There are 8 hidden switches. A switch that is on adds its own fixed numbers to the row, and there is some noise. The rows also spread widely along 10 directions, which tell nothing about the answers.
Known rows, each followed by its switches (1 for on, 0 for off):
[ -7.5  12.0   2.2   5.4  -6.0 -11.4 -15.9  11.1   2.2   5.0 -12.2  -9.3
  -3.6   1.5  -8.4   0.4 -17.1  20.3 -20.6  17.0]  0 0 0 1 1 1 0 0
[  3.8  -9.5 -10.0   4.3 -11.4   9.7   6.0   3.9  23.0  -4.9   1.7  -4.7
   5.2   6.8  14.5 -16.7  -9.7  -5.3 -15.0  -9.1]  1 1 0 1 1 1 0 0
[  5.6  14.0  19.9 -12.9   3.1 -27.1  -9.4  10.2  12.9  13.7   5.9   8.7
  -5.9  19.5 -11.3   8.8 -10.6   1.1  27.5  -7.4]  1 1 0 0 1 1 1 0
[  0.7  -0.9  31.4 -10.6  -6.4  23.7 -10.3 -16.1  24.1 -22.3   9.5 -12.1
 -32.4  -6.2  15.7  13.2 -13.7  20.4 -15.7  -8.6]  0 0 0 0 0 1 0 0
[  2.0 -15.7 -15.8  30.7 -10.5  14.9 -11.4 -11.0  -3.4   4.8 -14.2  -4.6
   8.1 -19.9 -12.0 -14.6   1.3   8.6 -33.9   9.4]  1 1 0 1 1 1 0 0
[  3.9   5.8   8.7  14.7 -13.7  -7.4 -12.8   6.3   3.2   4.7 -22.3  15.0
   6.6   3.8 -11.7 -14.6 -24.1  -4.4 -31.1   7.9]  0 1 0 1 0 1 0 1
[ -3.2  -3.8  -8.6   8.9   6.5 -33.9  -7.2  20.9   9.5  30.6   1.9  18.0
 -28.2  17.1 -22.8  -2.5  -8.3  -9.9   7.7  16.6]  0 1 0 0 0 0 0 1
[ -4.6 -14.1  17.9  -4.3  20.7 -22.5 -14.0  13.1  41.6  13.4  -1.1  20.9
 -27.0  35.6 -12.2  20.0 -16.6   0.0   6.7 -20.9]  0 0 1 0 1 1 0 1
[  8.3  -1.8  -5.5   2.5  -5.0  -8.5 -12.1  29.1  23.9  11.9  -3.1  20.0
   5.0  16.0  -4.3 -13.5 -11.1 -15.5  -0.2  22.7]  1 1 1 0 0 0 0 0
[  6.3   7.5   9.5   7.3   3.9 -18.3  -5.7  24.8 -16.7 -15.9  -0.5  18.2
   8.9  -5.3 -15.5 -12.0 -25.4   4.1 -11.6  -9.5]  0 0 0 1 0 1 1 1
[ -1.3  22.6  29.6   0.3  -1.2 -12.5  -6.1   8.4  27.2   5.0 -28.8  19.7
 -29.8  14.0   4.6  -2.9  -9.9 -24.1   0.5  37.3]  0 1 0 0 0 1 0 1
[  3.7  -8.6   0.0  -1.6   9.4 -16.6 -18.3  18.0  25.1   0.8  -9.8  18.6
 -14.1   5.3 -12.9   8.3   9.5  -5.8  15.8  35.9]  1 0 0 0 0 1 0 1
[  9.8  26.4  19.4 -12.8 -13.7  -8.5  -1.1  -9.1 -16.3  -5.9   8.7  -9.4
   4.6  -7.7  -5.1  -0.5   2.6  -3.5  18.0 -21.5]  0 1 0 1 0 0 0 1
[ 11.1  -5.7 -22.8  -2.5 -26.7  -4.6  -2.3  20.7   7.1   6.7  -0.9  14.4
  41.3  17.7   1.9 -26.4 -27.7  -4.0 -22.2  -9.2]  0 0 0 1 1 1 1 1
[ -0.1   3.6  -0.8   7.1  -7.6 -15.0  -1.2  10.6  19.4   2.2 -18.3   5.7
  -5.9   8.8   3.9 -10.8  -6.1 -15.3  -6.1  20.7]  0 1 0 0 0 1 0 1
[  1.9  -2.6   2.5  -1.0 -12.9   7.7 -20.4  -5.1  12.6   6.5  -2.9  -3.5
  -8.4  -5.0  -4.0  10.9   5.7  14.9  -0.4  11.3]  0 0 1 0 1 1 0 1
[ -6.8   5.0  -9.5  24.0  -0.5 -17.7   4.8   8.8  -8.4   4.9 -23.3   6.8
  -1.1  -3.5 -10.2 -24.8 -16.5  -8.8 -30.7   9.8]  0 0 0 1 0 1 0 1
[  1.7   4.0  -0.4  19.6  11.6 -13.4   0.6   5.1 -17.5 -15.4 -16.6   0.6
   9.2 -17.8 -15.9  -9.1   3.8   3.5  -4.8   0.7]  1 0 0 1 1 1 1 1
[  4.9   3.8  -3.2  22.0  -0.3 -23.2  -1.2  24.6  -2.7  -8.8 -22.8  21.9
  24.3   5.3 -13.5 -26.0 -13.9 -22.1 -16.8   6.6]  0 1 0 0 0 0 0 1
[  2.0   0.2 -16.2  -8.9 -17.7 -13.7 -17.8   7.1   8.8  27.7   1.6  -4.4
   5.4   9.8  -9.3  -5.2 -12.6  11.3  -6.5  18.2]  1 0 0 1 0 1 0 0
[ -3.1   2.7  -4.3   1.7  16.2 -12.9  -3.7   4.6  19.2  13.4 -15.6   9.0
  -6.6   5.5  -6.8   6.1  28.0 -24.1  28.2  10.5]  0 0 1 1 0 1 0 0
[  7.6   4.8  24.1  -0.3   8.6  -5.2 -14.7  -3.4  -2.0   4.0   1.7  25.6
 -25.7  -4.6 -21.4   7.7  -0.1  -4.5  11.0   7.8]  1 0 0 0 0 0 1 1
[  1.2   6.8 -15.3   7.8  -4.9 -19.3 -24.5  24.8 -26.7  13.4   8.9  -7.6
  -3.3 -20.5 -28.6  -1.6  -9.1  33.3  -2.6  28.7]  1 0 0 1 1 1 0 0

New rows, each followed by its switches (1 for on, 0 for off):
[ -0.9  -9.6  -9.4   9.7   2.4 -13.0  -3.2  -2.7  -0.8  16.0   2.7   7.2
 -22.7  -2.9 -17.1  -6.8   1.3  -5.1  -1.4   7.4]  1 0 0 0 0 0 0 1
[ -0.3  -0.6  17.4  -3.2  -5.1  15.0  -0.1  -6.3  39.0 -16.5  -5.9 -12.1
 -11.0   8.3  23.4   3.5  -3.2  -2.5  -6.6  -9.4]  0 1 1 0 0 1 0 0
[  4.8  23.1  14.1  -5.7  -2.5 -12.3   1.3  13.6   4.1  -0.7 -10.7  10.2
 -10.3   1.5   5.6 -10.9  -6.0 -14.2  14.6  21.2]  1 0 1 0 0 1 1 1
[ 14.6 -18.2  11.5  -0.3  -4.4   9.7 -17.1  10.1  20.4  -6.7   7.4  23.4
   7.7  10.3  -7.3   2.8 -17.6   4.4  -9.8 -26.5]  0 1 1 1 0 1 1 1
[  3.7 -10.7  -2.5  12.0   4.7 -12.8 -11.8  -8.5 -20.4  14.3   7.8   7.5
  -8.5 -10.7 -33.9  -2.2  -5.8   9.8  -8.0 -18.0]  1 0 0 1 0 0 0 1
[  4.5  13.8  -0.5   3.0 -12.0 -11.5 -16.7  13.4  -3.2   9.4 -15.2  11.7
  27.4   6.1 -14.9 -10.0 -13.0  -1.4  -8.7   6.4]  0 0 0 1 1 1 0 0
[  4.2  -8.9 -22.1  -6.3 -27.1  11.9 -14.5 -16.0   7.2  15.7   4.2 -19.5
  11.9  -6.6   0.6  -3.6   3.9  16.0 -10.8   7.9]  1 0 0 1 0 1 0 0
[ -2.2  11.1   6.5 -13.9   5.2 -16.0 -32.3   5.7  19.4  -4.4 -15.9 -23.7
  -3.9  -3.6  -9.8  30.6  20.8  25.9  20.0  46.0]  1 0 0 1 0 1 0 0
[ -5.6  29.0  20.9  -7.9 -16.3   3.4  16.5  -2.1   6.0  -9.6   0.6 -12.8
 -41.0   0.2  26.6 -17.0 -24.0  -7.9 -16.7  13.9]  0 0 0 0 0 0 0 1
[ -7.0   3.3  -3.9  -4.0  10.2 -27.6   8.9  -8.5  31.1  27.9 -24.8  11.0
 -10.9  30.5  -1.2   1.1   9.3 -30.4  15.6   3.7]  0 0 0 1 0 1 1 1
[ 11.5  25.3   9.0   9.0  -8.4 -31.3  -3.6  10.7 -15.6  -4.7 -27.5  11.5
  43.9   0.1 -16.5 -21.4  -1.6 -21.4  11.9   1.2]  1 1 0 0 1 1 0 1
[ -2.0   3.0  -4.0  15.2  -1.0 -11.5  -4.0   7.5  -2.5  -8.4 -17.3  -8.4
  -2.0 -11.3  -4.9  -7.5  -5.7  13.9 -14.6  26.4]  1 0 0 0 1 1 1 1
[  0.3  -0.9  16.8   8.8   2.8   8.7  -3.4 -11.1  18.6  -6.2 -17.3   8.3
 -13.2   6.5  -1.2  -4.2  -9.3  -7.1 -24.0  -1.8]  1 0 0 1 1 0 0 1
[ -7.0  23.7  -4.1 -10.1 -18.7 -18.1  16.3   0.0  15.2   0.0 -11.9 -30.6
  -4.8  11.7  25.2 -16.8  -9.7  -3.3  -2.4  14.5]  1 0 0 0 1 1 0 1
[ -7.4 -18.8 -15.8  11.4  15.6 -10.9  -1.1   1.3  25.5   5.1   1.3 -15.1
 -34.1  -1.0  -5.0   9.0  17.7   3.3   6.8  20.3]  1 1 0 0 0 0 0 0
[ -0.9  10.8   7.8   9.7  -5.6  -9.6 -11.0   6.5  -2.6   3.8 -14.7   9.2
  -6.6   0.2 -12.7  -6.5 -10.9  -1.0 -13.8  18.6]  0 0 0 0 1 0 0 1
[ -5.1 -12.7 -21.1  21.4  16.4 -21.1  -8.6  10.9  -4.4  18.0  -0.5  -2.1
 -23.2 -13.7 -26.2   2.9  12.2  11.5   7.4  26.0]  1 1 0 1 0 1 1 0
[  2.2 -13.1 -17.0   5.0   4.0 -17.2  -5.0  28.8  29.3  15.4   0.2  14.6
 -22.4  10.5  -2.5  -6.6   4.1 -13.9  15.1  31.1]  1 1 1 0 0 1 0 1
[ -0.6  -1.2 -24.2  14.7 -14.1 -13.1  -3.8  10.8  -3.7  26.1   0.0  -7.6
  -2.3  -7.7  -6.6 -19.4  -2.9   0.7  -3.1  20.1]  1 1 1 0 0 1 0 0
[  4.8   2.9   9.5 -11.5 -14.1   9.4 -20.0  -3.2  20.1   9.4   1.5  -3.2
  -3.6   2.5   1.9   8.4   0.5  11.0   6.7  10.5]  1 0 1 0 1 1 0 0
[  6.1  13.1   5.3  14.2 -12.5  -5.0  -2.8  19.0  -8.1  -6.9  -8.6   2.9
   2.9 -11.2  -1.4 -21.5 -14.4  -1.8 -10.0  13.7]  1 1 1 0 1 1 0 1
[  4.4   5.5   3.6   6.1  -6.4 -24.9 -15.9  -3.9   1.5  10.7 -17.9  -0.5
  16.5   6.4 -21.8  -1.1  -0.8  -1.5  -1.3   5.4]  1 1 0 0 0 0 0 1
[  9.8 -28.3 -15.1   3.7  -2.7 -14.5 -16.3  10.7  14.7  -6.0  11.3  -0.6
  12.8   1.8 -15.7   3.5   0.1  12.8   4.1 -10.7]  1 1 0 0 0 1 0 1
[  0.3   8.4   6.1  -1.6  -5.0  -4.1  -9.4   7.1  15.5  -8.5 -10.2 -11.1
  -0.1   1.0   4.6   2.0  -1.1   4.5  -3.6  10.7]  0 1 0 1 0 1 0 0
[ -6.0  19.3  -8.9  11.2   0.8 -21.5  -3.3  21.6  -6.0  23.9 -13.0   6.7
 -16.5   3.1 -12.8 -14.0  -7.5  -6.3  -2.4  34.5]  1 0 1 1 1 0 0 1
[  1.3 -11.8   2.9   8.6  21.4 -13.8  -5.9  32.4  29.2 -15.1  -2.5  15.9
 -23.0   2.6  -2.2   6.8   8.8 -10.7  17.2  15.0]  0 1 1 0 0 1 0 1
[ 19.4  -5.9   2.8 -10.7 -20.3   0.1 -30.7  11.7   4.2  -3.7   8.9   6.3
  12.8  -9.0 -12.6   8.4  -1.4  19.5  10.3  23.8]  1 1 0 0 0 1 1 1
[ -4.6  -1.0 -11.1  11.0 -11.8   4.8  10.0  -6.3  32.9   8.6 -22.5  -3.2
  -6.6  13.4  17.4 -19.3  -0.2 -25.6 -20.1  20.6]  0 1 0 0 0 0 0 0
[ -0.9 -18.0 -22.5  15.7   7.8 -27.6 -18.7  28.7  28.0 -11.5 -31.0  -1.2
  50.3  17.8 -13.3  -5.1  -5.3   8.4 -17.2  14.5]  1 0 0 0 1 1 0 0
[ -5.1   6.8   2.5  14.3  -3.3  -8.1   1.2   7.8   0.7 -16.0 -16.3  -6.1
  -2.9  -5.7   2.3 -13.2 -13.9   5.4 -23.1   7.7]  0 0 0 0 1 1 0 1
[ 10.9  -3.2  -1.9 -32.5 -13.8  -3.2 -18.9  14.9  22.0  -4.7  26.5  -4.9
   2.7   8.5   5.6  18.1  -1.4  19.3  25.4   2.9]  0 0 0 0 0 1 1 0
[ 12.8  -6.3   9.3   6.0  -8.4  -5.5 -30.2  15.5  -3.2  -2.9   5.0  12.8
   8.1  -9.7 -23.2   7.9  -5.7  15.0   1.9  -1.1]  0 1 1 0 0 1 0 1
[ -1.5  33.8  24.7   0.0 -20.6  10.4  -4.2 -15.3 -13.2  -5.4  -2.5 -28.2
 -37.1 -30.6  11.2  -5.8  -4.4  14.8  -6.1  37.0]  1 1 0 0 0 1 0 0
[ -0.7  19.6 -22.3  -3.0 -16.5  -9.8   6.8  35.4  -9.6  11.2  16.3  -7.4
 -20.0  -8.8   9.3 -27.7 -16.7   2.6   0.3  38.2]  1 0 0 1 1 1 0 0
[ 12.5 -14.9   7.0   8.0  -8.4   6.2 -22.0  -9.7   2.0   0.3  -2.9  19.6
  24.5  -3.9 -21.1  -6.0 -11.0   1.5 -16.4 -18.0]  1 0 0 0 0 1 0 0
[ 17.0 -18.1 -10.4  -4.0 -25.9  30.7 -15.3  16.8   8.6  16.4  38.9  27.6
 -26.8 -12.8   1.3 -12.1  -8.8  -2.6   3.2   8.8]  0 1 1 0 0 1 0 0
[ -2.2   2.1  -2.1  14.5 -13.2  -5.0  -4.1  20.7  -2.3  -2.3  -0.7  -0.7
  -7.6  -1.0   0.2 -18.7 -36.7  16.1 -36.6   0.1]  0 0 1 0 1 1 0 1
[ -0.5  10.3 -11.4  -5.6 -14.3 -23.1 -22.8  34.8   6.3  -9.7  -2.0 -28.0
  -0.6  -3.2  -2.6   8.3 -10.9  36.7  -6.3  42.3]  0 1 0 1 0 1 0 1
[ -2.0  20.6   2.7  11.3  -2.9 -17.4   2.4  12.0 -10.4  18.3  -6.4   0.7
 -28.7  -9.7  -7.4 -16.1  -6.5  -8.8   4.0  24.4]  1 1 1 1 0 1 0 1
[ -3.5   7.5  -7.9   2.0 -18.6   3.9  10.4 -26.3   3.1  17.2 -12.5  -9.7
  -4.8   6.4   8.1 -16.3  -7.2 -10.1 -23.2  -5.2]  0 0 0 1 0 0 1 1
[  3.6   7.3   8.1   6.9  14.2 -21.6  -5.8  30.0   0.1  -5.2  -5.5  24.9
  -6.1   7.4 -18.5  -9.7 -16.0  -9.0  -1.4   5.9]  1 0 0 1 1 0 0 1
[ -0.9   3.4  -5.4  10.5  -1.0  -9.5  10.4 -10.2   6.1  -6.1 -15.4 -23.6
   7.4  -5.3   5.7  -9.1  12.3  -7.3   2.4 -11.2]  1 1 1 1 0 1 0 1
